The rows of a group lie close to one hidden flat surface of 12 dimensions, which may be shifted away from zero. Surfaces can cross.
In the rows, 128 means zero.
Known rows, each followed by its group:
[119 100  94 137 122  96 120 116 127 126  93 102 140 127 159 152  62 144
 143 104 156 153  75 139 141] => q_794
[116 132  86 152 103 153 153 143 140  95 155 129 141 123  84 127 139  72
 157 159 116 150 105 155 123] => q_570
[107 147 146 127 179  76 123  92 118  88 117 127 127 135 145 106  72 135
 149 158  94 120 178 148 123] => q_695
[169 109 155 120 115 127 121 146 108 151 128 147 125 113 133 152 104 121
 152 131 129 151 154  99 152] => q_794
[124  97 146 140 124  49 151 123 184 156 120 105 129 161 126 121 103 179
 126 105 200 135 158 130 185] => q_794
[175 131 166 105  77 143  61 148 124 148  99 121 122 108 172 129 118 151
 133 106 116 138  99 103  85] => q_695
[109 138 133 138  81 140 154 100  97 117 137 123 124 146 147 121 114 122
 175 126  71 144 125 140 131] => q_570
[ 77 159 152 111 139 129 143 142 130 122 120 157 125 129 101  89 101 110
 133 146 129 131 151 150 127] => q_570
[127 131 112 119 124 115  84 156 139 159 144  67 139 134 143 102 135 141
 153  94  92 100 142 153 138] => q_794
[147 145  78 133 151 107 155 109 116 122 160 118 132 150  94 172 151 155
 132 145 105  85 109 131 129] => q_570
[163 133 119 117 182  71 133 121 129  82 180 141 124 112 133 125 125 143
 162 151  78 134 161 117 122] => q_570
[176 112 153 145 124 110 130  94 147  73 161 131 119 107 169 133 160 115
 138 136  99 146 174 110 125] => q_695
[156 132 173 130 122  59 129 143 171 129 140 134 123 149 117 100 109 156
 148 153 149 138 188 123 120] => q_695
[150 128 135 102  73  56  86 136 136 131 104 127 119  93 146 121 118 190
  97  99 106 131  99 114 134] => q_695
[158 125 132  89 184 146 123 129  92 124 142 124 105 149 134 112 124 143
 138 109 189  91 136 113  79] => q_695
[177  94  91 164 132 115 142 128 187 123 128 116 116 121 130 181 135 141
 133 124 174 167  69 109 139] => q_815
[ 97 128  93 139 166 100 121  88 117 103 159 103 162 162 172 101 146 143
  72 116 123 134 140 144 112] => q_794
[ 85 130 114 173 196 125 168  69 132  69 155 143 141 135 141 131 148 101
 113 170  88 123 175 145 136] => q_695
[146 120 133 134 133  95 122 118 114 116 148 143 153 132 132 151 118 145
 143 151  91 125 165 110 140] => q_570
[144 191 167  85 158 105  69 133  89  82  80 136 101 104 143 107  59 111
 167 144  64 116 155 162  83] => q_695
[170 132 138  85 213  57 105 163 130 140 142 167 117 100 109 120 124 180
 101 140 133 115 166  83 120] => q_794
[146  97 167 115 136  89 133 142 124 165 113 147 114 118 139 119  93 191
 149 113 169 146 136  88 134] => q_695
[124 154 108 132  65 122 102 140 109 160 102 135 166 162  98 149 104 116
  89 140 165 103 134 142 136] => q_794
[ 83 129  83 176 153 197 166 150 116 161 129 123 151 150  86 146 148 101
 140 164 111 138  97 158 130] => q_815
[189 130 142 121 186 163 127 136 120  96 167 162 110 112 166 133 169 113
 114 139 129 179 147  75  72] => q_794
[109 141 115 116 172 143  76 139 107 123 109 128 167 140 115 113  96  80
  87 166 149  83 172 161 100] => q_570
[ 80  96  99 125 156  85 166  76 118  88 137 113 141 124 163 114 102 143
 143 103 106 137 123 129 173] => q_570
[122 150 178 124 116  91 166 141 161 126  96 181  85 112  80 109 119 138
 125 153 157 148 141 127 138] => q_815
[ 90 114 114  96 118 108 173 109 148  95 132 170 142  95 104 149  97  98
 131 119 144 131 117 106 208] => q_570
[138 128 119 128 111  93 141 106 109 151 145 108 146 190 129 131 121 116
 113 128 157  88 210 145 172] => q_794
[133 130  99 122 152 125 111 113 115 119 142 109 137 150 151 130 140 129
  96 112 148 114 130 126 121] => q_794
[ 87 126  86 145 119 137 153 105 122 138  81 120 119 146  88 155 104 114
 118 128 179  77  97 165 161] => q_815
[ 77 146 133 120 138 154 112 130 118 101 113 142 170 124 128 107  82  67
 120 152 123 123 159 163 122] => q_570
[133 112 169 147 130 132 147 117  57 179 100 133  89 132 119 117 126 179
 162 120 118 121 135 115 125] => q_570
[107 116 159 113 117  89 110 145 121 154 103 108 122 130 160  81  78 201
 153  91 146 163 101 127 106] => q_695
[134 116 125 110 128 135 142 141  84 146 134 150 129 108 112 139 150 116
 122 117 112 128 143 103 155] => q_794
[145 177  87 137 151 119  93 179 181 129 159  91 147 165  84 119 145 111
 138 161 130 108 144 172  88] => q_794
[113 117 131 144 172 132 171 113 137 121 111 157  92 112 106 142 136 135
 113 144 143 143 111 115 136] => q_815
[141 112  85 132 128 133 153 130 100 132 165 113 123 118 118 135 160 107
 156 123  99 134 143 124 162] => q_794
[122 111 202 156 130 166 115 119 130 160 111 124 153 166 175 138  86 138
 148 146 146 135 178 118 115] => q_695
[159 147 130 136  63 119 117 129 151 138 129 132 117 140  97 139 164 116
 108 138 146 108 134 138 125] => q_815
[141 100 128 144  76 160 140 161 130 124 146 168 162  95 106 147 128  77
 139 163 113 167 137 111 158] => q_570
[142 147  93 136 112 141 123 108 112  92 130 117 132 137 152 134 127  93
 125 113 113 154  98 140 112] => q_815
[147  89 129 124 177  77 170 118 104 139 161 146 127 146 108 133 108 166
 135 141 183 106 167  98 149] => q_695
[165 179 162 122  98 184 169 124 114  87 135 155  91 166 113  98 142  42
 148 146 162 170 177 138  89] => q_794
[116 135 110 143 121  93 123  74 175  94  94 135 118 145 123 152 141 147
  30 121 198 101  95 135 122] => q_815
[145 106  86 140 149 111 100 105 132  93 128  52 139 150 206 140  65 162
 192  94 128 163  67 161  91] => q_695
[153 123 136  97 105  76 136 117  86 135 124 152 101 111  89 128 150 142
  96 111 134  77 168 104 169] => q_815
[ 95 131 163 159 151 128 109  94 119 152  71 131 151 157 154 162  57 144
 116 161 132 122 165 142 143] => q_815
[ 94 101  62 166 141 138 155 104  85 155 165 106 158 149 108 154 177 135
 101 138  99  71 129 136 166] => q_815
[ 46 192 184 107 167 142 186 112 175 124 143 166 119 142 129 101 126 171
 139 131  73 150 117 125 129] => q_570
[166 103 110 137  11 162 120 109  77 161 116 111 127 131 110 181 179 106
 100  95 130  45 118 113 168] => q_815
[194 139 179  95 135 112  95 144  66 152 103 173 127 105 116 160  92 134
 139 155 117  92 183  83 120] => q_695
[142 100 118 156  95 140 128 115 138 159 124 117 130 129 137 159 155 148
  93 111 152 136  90 103 151] => q_815
[119 128 135  72 175  78 148 100 117  91 134 150 110  95 131 126  95 141
 142 114 121 107 145 106 168] => q_570
[116 103 109 152 147 121 151 117 106 134 139  95 138 136 151 133 115 134
 178 120  90 154 130 144 162] => q_815

New rows, each followed by its group:
[152 126 125 125 150  91 103 138 161 140 105  99 125 158 126 136  73 168
 138 128 196 107 120 138  96] => q_695
[165 139  85 114 195 145 152 122 139  99 141 120  86 148 108 140 150  86
 126 124 202 116 123 129 107] => q_794
[131 126 137 129 105 122 114 142 128 126 106 112 120 114 146 120  83 148
 176 121 114 162  89 140 104] => q_695
[ 89 125  95 164 147 137 182 123 103 143 137 135 130 134  68 144 137 112
 148 156 114 117 131 155 167] => q_815
[ 93 134 148  92 157  73 100  84 131 113 137 135 170 143 178 118 101 162
  70 112 110  90 170 117 156] => q_570
[118 110 140 112 119  47 137 110 131 113 148 160 164 120 123 133 103 141
 113 132 115 117 185 107 189] => q_570
[163 169 109 109 138  40 107 146 179  77 116 133  97  94  89 117 113 142
 133 151 111 118 108 152 112] => q_695
[143 101 127 114 120 149 169 108 105 124 147 147  85 124 144 114 185 118
  99  81 178 154 122  92 141] => q_794
[115 125 111 160 136 176 156 147 153 180 152 121 138 178  81 144 171 105
 103 138 175 105 146 138 150] => q_794
[111  98 145 126 130 187 135 136 118 168  98  86  88 118 164 101 150 146
 146  74 138 133  86 118 132] => q_815
[ 88 151 116 102 110 130 157 147  72 151 103 118 114 146  88  95 100 104
 167 114 141 118 143 170 155] => q_815
[154  99 136 144 104 123 139 127 158 131 157 139 122 127 136 136 172 146
 103 119 154 137 119  87 120] => q_695
[150 116  88  88 132 133 125 146 109 114  96 109  77  86 119 130 107 121
 165  84 154 129  70 126 133] => q_794
[127 121 138 121 110 102 114 142 117 101 139 128 135 107 127  66 128  99
 132 137 114 142 163 141 112] => q_570
[ 96 163 126 113 207 135 154 125 150  73 171 107  88 149 144  37 177 117
 126 114 132 173 141 151  71] => q_794
[159 116  91 149 123 103 136 131 112 135 139 147 148 119  89 186 132 132
 116 164 123 110 115 108 136] => q_695
[120  85 129 144 161 115 107 118 140 116 134 120 172 111 182 129  95 134
 120 127 118 159 142 117 146] => q_570
[ 98 154  83 151 133 114 159 126 148 134 154 112 136 159  78 123 158 148
 112 151 129  99 110 154 113] => q_570
[100  86 133 143  93 117 136 131 169 107 147 135 160 101 146 114 124 112
 126 119 128 180 119 119 169] => q_570
[137  99 118 149 135 148 129 126  68 121 144 150 154 100 135 138 128  99
 142 150  88 141 144 116 132] => q_570
[ 94 160 149 132 126 138 130 112 104 161  98 144 150 168 111 157  84 144
 126 153 117  87 146 136 139] => q_570
[118 186 153 106 125 159 166 112 155 137 123 153 119 156 112 177 106 148
 171 137  90 110 108 126 142] => q_570
[109 114 164 128 115 187 127 114 162 117 113 130 146 117 190 166  74 105
 174 116  97 182 101 119 155] => q_570
[174 159 125 127 123 166  95 128 137  93 152 109  99 120 152 114 195  96
 117 126  90 130 127 131  59] => q_815
[ 91 149 139 135 116 146 123  53  66  87  90 140 129 136 146 139 115  90
  89 142 100  90 153 152 125] => q_815
[115 136 140  96  95  27 130 104 138  81  95 126  93  96 124  95  97 152
 126 103 131 120 128 140 157] => q_695
[142 136 124  77  76 106 102  90  99  83 148 148 147 111 165 141 120 104
 118  96  91 111 156 106 171] => q_570
[128 117 153 153  70  66  98 109 111 170 102 102 156 174 142 119  89 189
 119 125 141  94 172 140 146] => q_570
[117 140 107 136 219 140  96 120 120 107 152 120 171 129 152 141 117 120
 119 162  84 121 153 131  95] => q_570
[106  90  87 137 188 155 106 118 140 139  95 118 159 123 131 183  83 117
 101 129 188  92  96 123 141] => q_570
[124 107 151 161 176 128 129 107 172 121 109 130 122 114 158 155 119 143
 121 148 136 144 125 116 135] => q_695
[117 168 156 114  85  96  90 157 104 148  94 133 158 154 106 110  71 119
 141 160 111 124 165 162 129] => q_794
[138 146 125 109 109  97 140 110 104 117  93 170 120 126  94 156 106 121
  87 136 171 114 133 121 156] => q_815
[116  99 112 191 133 134 157  60 129  90 149 124 119 114 138 146 200 125
 104 143  70  79 132 126 130] => q_815
[151 121 137 109 159 160 119 144  61 153 150 141 116 113 155 125 158 125
 139 118  73 146 144  94 124] => q_815
[136 102 118 138 117 127 117  84  66 129 124 127 165 158 164 164  91 126
 136 132 127  97 155 122 143] => q_695
[130 120 117 168 138 104 143 151 136 169 156 117 146 156  84 138 141 146
 157 166  94 110 173 142 151] => q_815
[161 175 177 112 103 170 115 119 132 101  89 134  92 176 159 108  97  81
 120 121 213 158 155 135  62] => q_794
[133 124  89 129 127 140 161 138 135 132 136  90 113 150 100 141 128  94
 184 119 155 117 125 163 168] => q_794
[115 114 124 105  85  63 129 131 150  95 148 131 126 100 124  69 147 130
 104 101 152 132 140 128 143] => q_570
[ 99 148  91  81 123 109 138 116  68  94 120 136 109 113 111  90 133 110
 106 100 131 109 104 137 123] => q_794
[102 125 133 167 151 141 144  98 139 124 117 124 122 138 129 147 142 138
 118 145 116 107 137 145 127] => q_815
[ 99 157 126 138  59 127 101 124 143 153 114  86 163 198 130 115 109 112
 102 120 166 111 152 172 130] => q_794
[ 75  90 111 157 126 111 131  93  66 129 111 105 163 141 151 106  97 137
 123 121 129 119 143 152 143] => q_570
[123  98  94 141 149 116 153 116 159 126 146  95 117 143 143 125 151 146
 113  99 182 151  99 122 140] => q_794
[ 87 144 143 184 113 188 125 164 153 196 103 117 175 177 120 150 108 125
 128 171 129 153 126 156 124] => q_815
[156 122 115 142 157 126  97 137 119 115 162 143 174 128 137 154 121 101
 126 169  88 124 164 119 118] => q_570
[113 126 196 130  99 124  72 142 151 152  96 114 150 139 179  84  88 147
 110 121 138 146 164 139 103] => q_570
[171 136  90 103  97 122  89 153 105 164 122 140 157 149 121 167 130 126
  57 110 188 130 104  94 137] => q_815
[113 140 133 135 164 130 158 119 143 119 145 161 156 123 120 174 103 120
 169 171  75 149 138 122 162] => q_570
